The rows come from 4 hidden closed curves, with some noise, and rows from the same curve form a group. Each curve winds through 8 dimensions. The rows are also pushed far along 5 directions, which tell nothing about the answers.
Known rows, each followed by its group:
[-5.4,-16.0,-17.4,-5.6,2.8,12.2,-13.6,23.6,-11.4,-4.1,3.9,-34.9,3.2,7.6,-9.8,-16.1,-18.0,-6.0,1.4,16.2] | gotif
[5.7,-9.5,12.9,-4.1,14.8,-31.2,-12.0,-2.6,-12.4,-25.8,7.9,-0.3,-1.2,-27.8,12.4,26.9,9.5,21.5,-7.1,-21.7] | Pob
[1.0,-5.7,9.1,-4.3,9.4,-18.3,5.5,-6.4,-8.7,-8.4,4.9,18.4,-1.1,-17.4,3.8,17.2,1.9,2.0,1.2,-6.8] | Mur
[-12.9,18.1,11.0,7.3,-2.3,14.9,-16.0,-15.3,6.6,14.1,-14.5,2.3,-3.3,6.1,3.7,-17.5,9.8,-6.8,-4.8,2.1] | Pob
[-6.8,-0.1,-1.5,-7.9,-0.4,2.0,-3.9,0.3,-11.9,14.1,5.9,-4.7,-10.7,10.0,1.0,-1.0,-16.5,-13.3,3.9,13.0] | fozuk
[-10.6,3.1,13.9,10.1,5.6,-12.0,-3.0,-12.6,5.4,-11.6,7.3,18.9,-0.1,-23.0,-4.8,15.0,15.2,-2.6,-7.0,-4.8] | gotif
[-12.2,25.5,3.3,6.4,-8.7,12.4,-2.3,-9.0,13.3,17.7,-4.7,8.1,-7.9,14.4,-4.9,-14.5,4.7,-23.0,-5.0,11.8] | Mur
[1.2,-5.9,-23.1,-11.7,1.9,12.3,6.9,0.2,18.1,11.0,-2.8,-13.2,2.4,30.8,2.3,-0.2,-1.6,23.9,7.2,-3.7] | Mur
[15.3,-10.7,-22.1,-4.9,-2.1,-5.9,29.3,13.2,13.3,-2.5,6.3,-22.1,8.0,12.3,2.3,-11.9,-8.3,16.7,13.7,-3.0] | gotif
[-5.6,22.8,8.3,2.6,5.0,-4.4,12.3,-34.7,33.0,6.5,-9.4,20.7,-12.5,9.0,1.2,9.5,24.3,16.9,-2.3,-19.9] | Pob
[3.7,-6.6,-4.3,12.6,-10.4,-2.1,10.7,22.1,6.2,-2.4,29.2,-1.7,2.9,-9.8,-14.5,-22.7,-15.7,-31.2,7.9,22.7] | gotif
[-0.8,18.7,0.4,17.4,0.6,-0.1,3.4,4.0,12.0,-19.8,-8.4,18.3,7.3,-2.8,-7.7,-9.4,17.7,10.2,-5.8,-7.6] | gotif
[14.7,2.9,8.1,12.5,-12.6,-17.1,15.8,3.3,23.3,-5.5,20.4,29.5,9.0,-19.9,4.0,-20.2,7.9,-17.6,9.3,2.1] | Mur
[5.2,-3.7,-9.1,-4.0,-10.6,-1.7,9.3,-5.5,18.9,11.2,5.7,2.3,2.9,11.4,8.4,-5.5,6.4,5.0,9.9,1.8] | Mur
[-3.9,-4.2,18.6,0.5,3.0,-6.8,-13.1,6.2,-31.7,-3.3,6.4,-4.7,-5.6,-26.4,-2.5,7.1,-17.5,-27.7,-8.7,7.3] | Mur
[22.1,6.2,-5.5,13.9,-2.0,-7.9,15.2,34.2,12.5,-30.0,4.1,19.5,18.7,-13.4,-8.0,-37.7,2.1,-15.8,6.4,3.9] | Pob
[23.8,-3.8,-10.4,-3.8,5.1,-8.7,21.0,9.7,18.9,-12.1,-6.7,-2.7,21.0,-1.1,13.4,-10.3,10.1,24.6,6.1,-20.4] | Pob
[-29.8,14.0,-6.0,10.4,0.7,18.4,-27.6,2.2,0.8,-7.2,-10.1,-14.1,-1.4,4.0,-16.9,-21.7,3.2,-5.3,-11.6,10.3] | fozuk
[-11.7,2.3,-9.7,-2.1,-13.0,24.0,-5.7,-9.6,3.9,29.2,-1.1,-19.9,-21.0,34.0,-11.3,-13.1,-9.8,-11.8,6.2,20.6] | fozuk
[1.9,-12.0,-6.9,-4.5,-5.4,0.8,2.8,-7.5,10.5,7.9,6.1,2.8,4.8,5.7,5.6,18.6,10.6,11.0,2.9,-0.4] | Pob
[12.5,-12.4,2.6,-2.3,8.0,-15.4,17.3,6.9,-2.4,-6.3,15.2,-6.5,6.3,-18.4,-0.2,6.4,-10.0,8.2,1.0,-13.1] | Pob
[5.6,-15.2,-7.4,-7.7,-2.3,6.5,0.8,-11.7,-10.5,10.6,-12.4,-17.6,-2.7,23.2,17.1,34.1,11.4,32.6,5.8,-3.9] | fozuk
[7.2,-2.6,-2.2,-11.8,11.3,7.7,-4.1,1.6,5.1,-4.9,-19.3,-10.1,8.0,-0.2,3.4,-8.1,0.8,8.6,-4.1,-15.4] | fozuk
[7.9,6.8,10.4,3.7,8.7,-16.8,-10.0,7.6,2.7,-19.5,2.7,9.7,14.8,-23.1,11.5,3.9,14.0,10.2,-12.1,-18.9] | Pob
[8.9,-4.9,-5.6,-0.9,-9.5,6.2,12.3,-10.8,12.4,19.3,6.7,-3.7,-10.1,24.8,6.9,11.6,1.2,12.1,12.0,2.8] | gotif
[-8.6,14.7,3.3,7.8,6.7,10.4,-7.2,4.5,-0.2,-14.3,-18.9,-3.3,9.7,-8.6,-10.0,-10.3,6.0,-0.1,-14.8,-8.0] | fozuk
[-9.7,9.3,-9.2,-6.3,0.0,2.3,-2.1,-0.7,-0.2,9.2,-3.9,-17.4,5.1,11.1,8.0,4.0,-0.4,13.7,-8.3,-6.0] | Pob
[6.5,9.8,6.0,4.2,8.7,-19.0,0.6,12.8,0.1,-20.0,3.2,2.2,17.7,-23.9,9.5,-0.9,7.1,11.1,-12.1,-19.3] | Pob
[-6.6,-5.0,3.5,3.6,-3.2,-1.7,-16.2,11.3,-27.7,-11.1,-4.1,-2.7,11.3,-19.1,1.5,-2.4,-5.4,-1.9,-7.0,2.5] | Mur
[0.8,2.4,4.2,11.9,-14.7,1.6,1.6,-4.0,-5.9,10.3,3.5,2.9,-5.7,7.2,7.5,-2.6,4.0,-8.0,8.5,15.8] | fozuk
[-14.1,8.2,10.2,8.8,-6.3,0.1,8.9,-25.3,-5.7,18.1,3.9,0.5,-19.5,6.0,-1.8,17.0,-1.9,0.0,1.8,4.5] | gotif
[20.0,-0.9,-9.7,0.4,-3.2,-5.6,22.6,4.9,26.8,-1.0,13.4,20.6,0.8,13.6,-1.6,1.9,7.2,7.5,11.0,-3.6] | gotif
[-0.4,15.1,-1.4,-4.7,-0.2,4.4,-2.0,-9.4,9.8,9.0,-14.0,4.0,-8.1,19.7,8.1,-9.1,7.4,2.5,3.4,-0.9] | Pob
[-17.2,7.0,-20.3,0.8,-6.3,21.1,1.0,-4.8,0.6,15.3,-10.7,-18.2,-5.8,38.0,-3.2,4.8,-0.3,15.0,3.4,13.1] | fozuk
[-2.4,10.7,-29.7,0.5,-7.3,16.5,18.2,9.3,31.1,3.6,-8.0,-6.9,11.1,31.3,-7.9,-21.2,7.5,7.2,5.8,7.4] | Mur
[7.8,-23.1,-24.4,-17.1,3.0,-7.4,-5.1,26.8,-9.9,-14.0,1.6,-28.5,7.0,3.7,0.7,-24.8,-14.6,3.2,11.0,8.7] | fozuk
[11.4,-36.1,3.3,-16.4,-1.4,-13.0,1.8,-4.0,-11.4,7.4,27.6,-8.0,-14.2,-10.3,-0.5,31.2,-18.5,-4.3,8.0,1.9] | gotif
[1.3,-12.6,3.5,5.7,-5.1,-3.5,6.3,6.8,-12.1,5.6,21.6,7.3,-2.3,-8.3,-6.7,7.4,-12.4,-16.1,6.0,16.1] | Pob
[1.6,9.1,-25.5,-2.6,-7.7,1.8,7.2,15.3,29.8,-0.2,4.9,-0.8,5.5,20.6,-6.6,-42.6,2.6,-6.9,9.3,11.5] | fozuk
[-9.5,11.1,-0.9,2.9,1.0,24.7,-16.4,-11.9,14.7,6.5,-24.4,-10.5,-6.7,20.2,-6.7,-14.5,14.5,2.0,-3.8,1.3] | Mur
[9.4,-5.1,11.8,16.3,1.6,-13.8,3.0,15.9,-17.4,-28.9,0.2,13.5,11.5,-31.4,-1.5,-4.9,3.6,-8.5,0.9,1.7] | Mur
[3.3,-18.9,4.4,-7.9,-14.6,-1.6,13.3,-20.3,-2.4,29.1,23.6,19.0,-14.5,3.4,-1.7,29.4,-11.6,-5.2,10.3,5.4] | Mur
[-3.1,-4.3,3.2,-0.1,-5.9,-20.6,0.4,1.8,-7.2,-3.5,19.5,-1.6,-4.5,-16.1,3.5,1.1,-7.3,-10.4,2.6,5.4] | Pob
[-2.1,16.0,0.7,5.5,7.5,8.8,-9.0,-1.5,18.3,-5.2,-9.2,15.8,-1.2,10.7,-6.0,-9.5,16.4,3.6,-3.7,-3.3] | gotif
[19.7,-16.1,-10.9,-3.0,-5.3,-5.7,19.4,13.4,13.4,3.2,25.6,1.3,-0.5,6.9,-2.1,3.4,-9.5,-3.9,12.8,6.8] | gotif
[-6.7,20.3,-12.4,0.9,-1.5,7.6,5.7,4.4,9.1,3.9,-10.5,-1.2,2.4,19.2,-2.6,-18.3,1.6,1.6,-1.5,3.6] | gotif
[-6.2,10.8,-7.4,-2.9,13.4,14.7,-6.4,-7.2,16.4,-3.0,-21.9,8.4,6.3,16.3,-1.8,-0.9,15.0,27.2,-5.1,-15.5] | Mur
[-22.8,14.7,-24.0,-13.0,15.2,24.8,-29.8,-5.3,9.5,-3.0,-44.1,-25.1,7.7,36.4,8.2,-18.2,19.1,36.6,-6.3,-7.7] | fozuk
[3.8,6.5,-1.8,12.3,-9.0,6.3,23.7,-4.2,15.8,1.2,-3.7,19.1,5.1,3.8,-6.7,-6.1,9.0,-4.5,7.1,4.2] | gotif
[3.9,-14.9,17.3,7.7,0.7,-7.0,3.0,-5.4,-18.5,-6.0,9.2,-5.0,-0.9,-22.9,3.9,36.6,-2.7,1.3,-4.0,-4.2] | Mur
[14.9,-22.2,-14.6,-6.8,0.4,-7.2,26.1,-1.2,-1.7,-4.6,-1.5,-4.6,8.8,10.2,12.5,35.7,7.6,33.5,12.1,-7.3] | fozuk
[-5.3,8.5,6.6,5.7,-16.4,3.5,-1.0,-5.5,-6.9,24.2,14.5,18.0,-9.0,7.1,1.1,-2.5,-11.0,-17.3,3.7,14.3] | Mur
[0.6,-6.1,4.4,6.5,-11.6,6.5,-2.5,-9.2,-10.2,12.8,-1.7,-3.8,-5.3,9.7,8.4,15.2,6.8,2.4,5.0,10.0] | fozuk
[-0.7,-1.6,-13.5,-4.5,-9.4,4.6,-1.4,-0.3,15.2,8.2,-2.0,-7.3,5.1,13.5,6.0,-18.7,5.1,3.0,7.4,5.4] | Mur
[-8.2,5.4,16.7,11.8,11.9,7.9,-24.0,5.8,-14.2,-24.7,-17.3,-3.0,9.8,-28.6,-11.2,-6.0,5.2,-4.1,-19.7,-11.5] | gotif
[-14.7,2.1,2.0,-4.6,7.8,2.8,-16.2,-12.1,-9.0,3.9,-8.8,-8.8,-5.2,6.2,9.1,14.1,2.0,13.9,-2.9,-2.9] | fozuk
[-3.3,7.6,-3.3,-5.7,4.9,-4.8,4.3,-12.9,10.5,-2.4,-10.6,-3.7,-1.3,3.6,1.9,6.4,9.4,22.8,-6.0,-19.5] | gotif
[25.3,-20.3,-7.0,-13.4,11.5,-16.5,8.8,27.0,-4.8,-17.8,15.2,-12.9,13.9,-16.3,2.6,5.2,-14.2,10.2,-1.7,-17.2] | Pob
[0.1,-1.2,8.6,-1.2,6.2,-2.1,-0.7,-9.4,-4.7,3.1,-2.6,14.4,-6.9,0.8,4.8,10.1,2.3,-1.6,5.0,1.7] | fozuk
[-8.3,-3.1,-5.0,2.7,-5.4,8.8,2.2,-14.1,15.6,10.5,7.1,0.3,-6.8,13.6,-4.5,15.9,6.3,8.1,2.6,3.2] | fozuk
[8.1,3.8,7.3,6.0,-8.2,-4.4,23.0,-11.8,22.0,7.6,18.1,19.1,-10.3,-2.6,-10.4,13.4,0.2,-11.3,1.4,-3.4] | Pob
[10.1,-12.2,-24.4,-17.7,0.8,4.2,2.7,8.1,15.4,0.4,-2.5,-32.7,-2.6,23.2,-0.9,-12.9,-8.1,17.8,6.9,-6.9] | Pob
[-3.5,16.4,7.8,4.9,4.5,-4.6,2.8,-11.1,13.5,-5.2,-6.8,6.0,2.2,-9.2,-1.1,-1.1,11.5,9.0,-10.4,-17.7] | gotif
[-2.2,-2.9,13.6,0.8,3.3,13.1,-12.8,-10.8,-14.1,6.5,-14.4,-2.4,-10.5,0.8,-2.0,6.5,0.2,-8.3,-2.4,3.3] | Mur

New rows. What belongs after each?
[8.3,-1.4,11.0,-2.8,3.6,-9.0,5.1,5.0,-10.5,-3.6,4.5,6.7,0.2,-16.3,0.9,7.4,-7.7,-14.9,-4.0,-2.1] | Mur
[0.9,-15.6,5.1,-16.8,5.3,-3.7,-5.3,-19.8,-2.9,13.6,4.4,-19.2,-18.2,4.9,5.3,33.4,-2.5,9.1,-1.9,-8.0] | Mur
[18.2,-12.5,8.5,3.6,-6.9,-14.4,9.5,14.6,-15.3,-4.5,18.9,-2.1,-6.7,-14.4,-0.1,-3.2,-14.7,-23.0,8.7,11.4] | Mur
[-5.0,24.5,22.2,9.8,8.3,-1.9,-7.4,-6.0,0.3,-7.5,-11.0,25.8,-0.3,-18.1,-3.8,-4.1,11.5,-18.3,-14.1,-6.4] | Mur
[1.5,-8.3,17.7,9.6,2.2,-20.5,7.2,-14.7,-2.7,-11.9,18.1,19.9,-8.8,-24.1,-2.7,37.6,9.7,5.0,-2.0,-8.0] | Pob
[-8.0,-6.6,-9.5,1.2,-15.9,5.2,10.3,-3.9,-8.7,18.3,9.3,-19.8,-13.8,15.4,-4.5,-8.1,-18.8,-8.1,12.4,19.2] | gotif
[-0.5,-8.8,-5.3,2.6,0.4,3.7,-3.2,12.8,-7.2,-2.7,6.3,-0.4,4.8,-0.7,-6.8,-6.9,-5.3,-5.9,3.2,10.9] | Pob
[-14.7,-12.8,14.4,1.3,-10.4,2.8,-16.9,-18.5,-16.5,20.9,16.4,2.4,-12.1,-8.1,1.8,32.0,-2.8,-14.4,-3.0,14.3] | Pob
[-11.3,-3.1,-1.4,-6.1,-7.8,16.4,-18.9,-11.7,-10.0,21.0,-11.7,-29.8,-11.8,17.1,5.6,-9.1,-6.3,-2.0,1.7,10.0] | fozuk
[-25.5,8.3,-11.0,-0.5,-9.1,20.6,-5.2,-17.7,-6.1,25.0,-12.8,-25.8,-17.5,31.7,-4.5,-7.1,-7.1,3.7,3.9,15.5] | gotif
[15.3,-15.8,3.1,-8.8,-12.7,-2.7,15.8,-0.9,7.0,21.6,23.4,-3.3,-10.6,-0.2,0.3,-0.3,-19.3,-29.6,11.8,12.7] | Mur
[1.7,-15.4,2.5,-8.8,-3.5,5.7,-7.9,-6.7,-11.7,17.6,2.8,-19.8,-6.5,5.4,8.9,7.6,-10.8,1.2,4.1,3.0] | Pob
[15.1,-26.2,-27.6,-17.3,-8.7,-1.4,13.9,12.9,-1.9,11.7,8.9,-41.8,-3.0,29.4,14.4,-1.9,-16.0,12.0,21.7,13.4] | Mur
[2.2,-6.9,-17.6,-7.2,-3.3,-0.5,1.8,5.5,-1.7,-4.3,-7.8,-9.1,13.3,9.5,8.2,5.6,6.1,26.5,0.6,-7.4] | Mur
[-22.0,26.0,7.0,8.6,6.3,11.2,-37.3,3.3,-14.3,-8.5,-22.6,8.6,4.8,-2.7,-3.5,-26.6,7.6,-0.5,-15.9,-1.0] | Mur
[-20.8,-19.9,4.7,-18.1,23.6,-7.8,-35.9,1.0,-45.9,-14.1,-7.4,-45.0,-9.9,-16.7,4.3,26.0,-16.0,9.2,-12.7,-2.9] | Mur
[-0.9,-0.1,9.1,-5.5,2.6,-4.2,-13.2,-2.2,-18.9,0.2,-5.5,-6.8,-10.1,-2.9,7.6,0.8,-7.4,-6.4,-0.4,2.0] | Pob
[-6.3,3.2,7.0,7.9,-8.4,4.2,7.5,-11.8,9.7,17.0,12.9,22.8,-15.5,4.8,-10.6,-9.5,-2.2,-30.2,11.7,22.6] | gotif
[9.9,-4.1,-9.6,-13.3,13.6,-8.9,12.4,4.7,5.4,-9.1,-3.7,-4.5,13.1,-1.5,5.6,24.0,5.1,27.9,-8.9,-24.6] | Pob
[-7.3,-8.7,-2.2,-0.7,8.3,8.7,-28.9,22.0,-20.3,-13.1,-1.8,-20.6,0.9,-6.8,-10.1,-18.8,-13.0,-13.0,-5.1,12.1] | gotif
[-9.6,4.2,0.0,-7.7,0.3,17.0,-16.1,3.7,-13.5,9.9,-14.6,-10.6,-2.9,5.4,-5.4,-18.9,-12.2,-23.8,-4.8,13.0] | Mur
[20.4,-16.5,13.6,9.2,11.7,-21.8,24.7,6.0,-9.0,-28.4,6.9,14.4,13.9,-36.5,2.3,28.5,5.0,12.0,0.8,-17.6] | gotif
[2.8,2.2,-2.8,-11.8,11.4,3.2,-17.6,0.0,0.8,-11.7,-23.7,-3.5,-1.1,6.6,5.1,-10.7,8.9,8.2,-1.9,-8.3] | Pob
[-13.3,-1.9,-1.8,13.8,-14.4,8.3,-20.3,18.0,-13.1,6.0,14.8,-17.6,2.7,-5.9,-5.8,-40.4,-15.1,-27.5,4.3,29.2] | Pob
[2.5,3.8,-11.9,-3.2,8.6,-7.5,11.6,11.4,-3.8,-5.1,-1.1,-8.1,8.5,7.1,5.2,-0.3,-2.2,18.9,0.8,-5.9] | Pob
[11.9,22.5,30.3,20.6,-2.2,-33.1,27.0,-11.2,17.8,-4.8,28.7,46.5,5.3,-35.9,8.5,23.4,14.9,-6.4,-8.6,-20.1] | Pob
[-4.6,-7.1,0.0,-7.7,8.0,-5.9,-4.5,0.9,-25.7,1.2,0.4,-3.1,-6.4,1.7,6.1,13.3,-12.0,5.5,4.6,4.8] | Mur
[-13.2,9.5,1.4,1.1,14.0,2.0,-6.0,-13.4,-8.6,-9.3,-23.8,-12.9,-3.3,3.7,1.4,8.7,10.6,28.5,-7.8,-15.1] | gotif
[-1.3,-2.9,-24.1,-0.8,0.4,10.0,9.5,14.7,16.8,-1.6,2.2,-17.0,6.9,19.7,-9.6,-15.4,-1.9,5.1,5.3,8.5] | gotif
[-17.5,18.0,-2.2,11.1,-21.8,10.5,-14.5,-5.5,12.3,22.8,13.8,5.4,-10.0,15.0,-6.1,-26.2,-1.9,-18.7,0.0,18.9] | Mur
[-22.4,17.7,11.3,9.4,2.7,17.6,-26.5,-11.9,-12.6,6.6,-15.6,-10.8,-18.0,9.3,-11.1,-7.9,1.2,-6.8,-11.4,6.7] | fozuk
[23.9,-20.2,9.4,-1.8,3.9,-29.0,17.1,4.3,-1.2,-14.4,20.9,17.3,-1.1,-24.8,4.7,11.0,-0.8,-2.8,11.2,-6.3] | fozuk
[1.4,4.4,0.7,-3.2,12.9,-1.6,1.9,4.8,8.3,-10.3,-6.4,2.2,8.4,-7.2,0.6,-6.0,2.2,-1.1,-3.3,-7.2] | Mur
[-15.8,16.8,0.5,0.0,9.8,18.4,-16.2,-18.2,12.7,10.8,-16.0,5.4,-11.0,25.3,-4.0,10.0,17.2,12.4,-7.8,-2.6] | gotif
[7.7,-10.5,-3.4,-5.4,8.6,-1.2,-12.2,14.9,-4.0,-22.9,-11.2,10.7,18.1,-18.0,-5.1,-19.8,1.9,8.9,-3.3,-13.1] | Mur
[1.4,-17.0,-22.9,-6.9,-2.5,15.0,0.0,20.2,-4.5,-2.8,-2.3,-12.4,10.5,10.8,-11.0,-18.8,-16.0,4.3,7.4,8.4] | Mur
[-0.2,-13.1,-8.6,5.3,-7.6,5.9,-1.4,17.4,-7.0,-7.4,10.6,-5.0,3.0,-5.5,-16.1,-16.5,-14.0,-11.7,4.4,13.8] | Mur
[7.8,-5.4,-16.2,-4.7,-1.6,1.4,-2.2,6.7,25.9,-6.6,-1.1,-0.7,11.2,9.9,1.7,-10.7,16.4,13.4,2.6,-4.1] | fozuk
[-1.2,24.6,12.5,20.1,-1.8,-4.7,0.5,11.6,6.1,-8.2,7.6,18.7,9.4,-14.7,-0.5,-15.2,6.1,-18.5,-8.2,3.6] | gotif
[-5.2,-12.7,-0.3,-5.6,2.8,5.9,-4.3,-3.8,-8.1,8.5,1.8,-3.1,-11.1,6.1,-4.8,0.7,-8.3,-11.8,8.5,15.3] | gotif
[8.2,-1.3,8.0,2.6,-0.3,-21.1,1.6,12.4,-8.5,-8.9,18.7,-2.3,10.7,-24.8,10.3,6.3,-5.7,-1.1,-6.6,-8.5] | Pob
[-5.0,1.7,-11.9,-2.0,-24.8,22.0,6.6,-18.9,16.0,44.9,7.1,-6.3,-23.5,46.9,1.4,-7.9,-7.4,-9.0,19.0,25.1] | gotif
[7.7,-24.7,6.1,-20.6,20.0,-10.5,-8.9,2.7,-34.7,-14.5,-13.7,-25.0,6.7,-21.2,13.7,27.7,-11.9,19.1,-6.5,-20.2] | fozuk
[-8.7,11.3,5.9,17.4,-1.1,2.2,1.6,2.0,-4.5,-6.6,3.7,8.7,-2.3,-3.2,-8.1,1.6,1.2,-4.9,-2.5,6.3] | fozuk
[23.0,-0.8,-7.1,-13.3,-0.3,-1.3,18.1,2.2,17.6,5.8,-4.2,8.9,6.9,11.5,9.7,2.6,2.4,10.8,3.7,-14.6] | gotif
[-31.4,36.9,16.8,12.9,3.3,8.3,-24.0,-15.7,-11.3,14.7,-10.3,9.7,-13.6,6.5,-1.2,-7.5,5.1,-12.8,-13.4,9.1] | Pob
[9.5,-23.3,-17.7,-8.8,-1.9,-0.7,16.7,26.7,-12.9,-6.0,11.0,-15.6,12.9,-4.1,-4.8,-3.3,-25.2,-7.9,8.5,10.3] | Mur
[4.9,-20.8,1.3,-9.3,-0.1,6.7,-2.1,-6.6,-1.9,12.9,5.9,-6.0,-5.5,1.1,-2.2,10.2,-7.6,-4.0,5.0,3.2] | Pob
[-13.3,16.2,-6.8,-2.7,7.7,23.1,-26.1,0.1,9.1,0.9,-32.9,-1.4,11.6,18.1,4.7,-21.2,19.8,3.3,-7.7,2.6] | gotif
[2.5,-1.7,-4.2,-2.8,-3.1,3.7,-7.9,5.0,-1.5,-0.4,-10.4,-21.0,2.3,3.3,5.6,-26.1,-2.6,-0.5,3.5,1.8] | fozuk
[1.4,2.3,15.4,-1.2,16.8,-14.6,-13.0,5.8,-19.8,-21.7,-6.0,-7.1,3.8,-26.0,4.6,17.5,2.7,3.3,-16.4,-15.7] | Mur
[10.9,-10.7,7.6,1.9,0.3,2.6,-5.5,13.8,-19.5,-8.6,-4.2,-3.0,0.1,-12.5,-4.7,-14.2,-10.9,-19.2,3.4,8.6] | Mur
[-10.3,7.9,3.8,0.2,10.2,5.3,-14.0,6.0,-1.3,-7.6,-8.7,-5.2,4.2,-9.3,-4.3,-18.2,-3.7,-15.9,-6.8,3.8] | Mur
[26.3,-11.0,0.6,3.3,-2.1,0.0,9.4,21.5,8.7,-15.7,2.0,10.3,14.4,-13.3,-3.5,-21.9,-3.4,-11.5,6.4,-2.4] | gotif
[-18.6,22.4,26.1,16.9,-20.3,10.4,-6.1,-30.0,-4.5,38.2,12.3,16.9,-36.1,12.3,-5.4,5.4,-2.4,-42.5,1.4,28.8] | Mur
[-15.6,18.6,3.6,14.6,-4.7,15.0,-12.9,0.2,9.8,-8.6,-12.0,9.6,2.2,-7.0,-20.5,-29.6,6.7,-16.6,-10.9,3.9] | gotif
[-4.6,10.8,12.1,10.5,-5.2,-7.5,9.5,-29.7,27.4,5.6,10.6,34.9,-14.6,2.0,-3.8,27.5,25.0,4.0,0.7,-4.8] | Pob
[-15.1,19.6,3.7,19.5,-14.7,8.5,-18.3,13.7,-3.8,-7.1,-4.3,14.9,12.9,-14.4,-9.0,-44.8,2.8,-28.8,-6.2,17.8] | Mur
[-13.0,22.0,14.9,12.0,-8.8,19.5,-16.1,-9.2,1.3,12.7,-10.7,13.2,-5.4,2.2,-5.2,-10.7,4.1,-26.7,-9.7,10.4] | Pob
[-4.2,6.9,-7.2,2.6,1.2,-0.9,-0.9,3.5,13.8,-0.7,7.9,-4.1,-2.3,9.5,-1.0,-10.7,0.5,3.8,2.6,2.2] | Mur
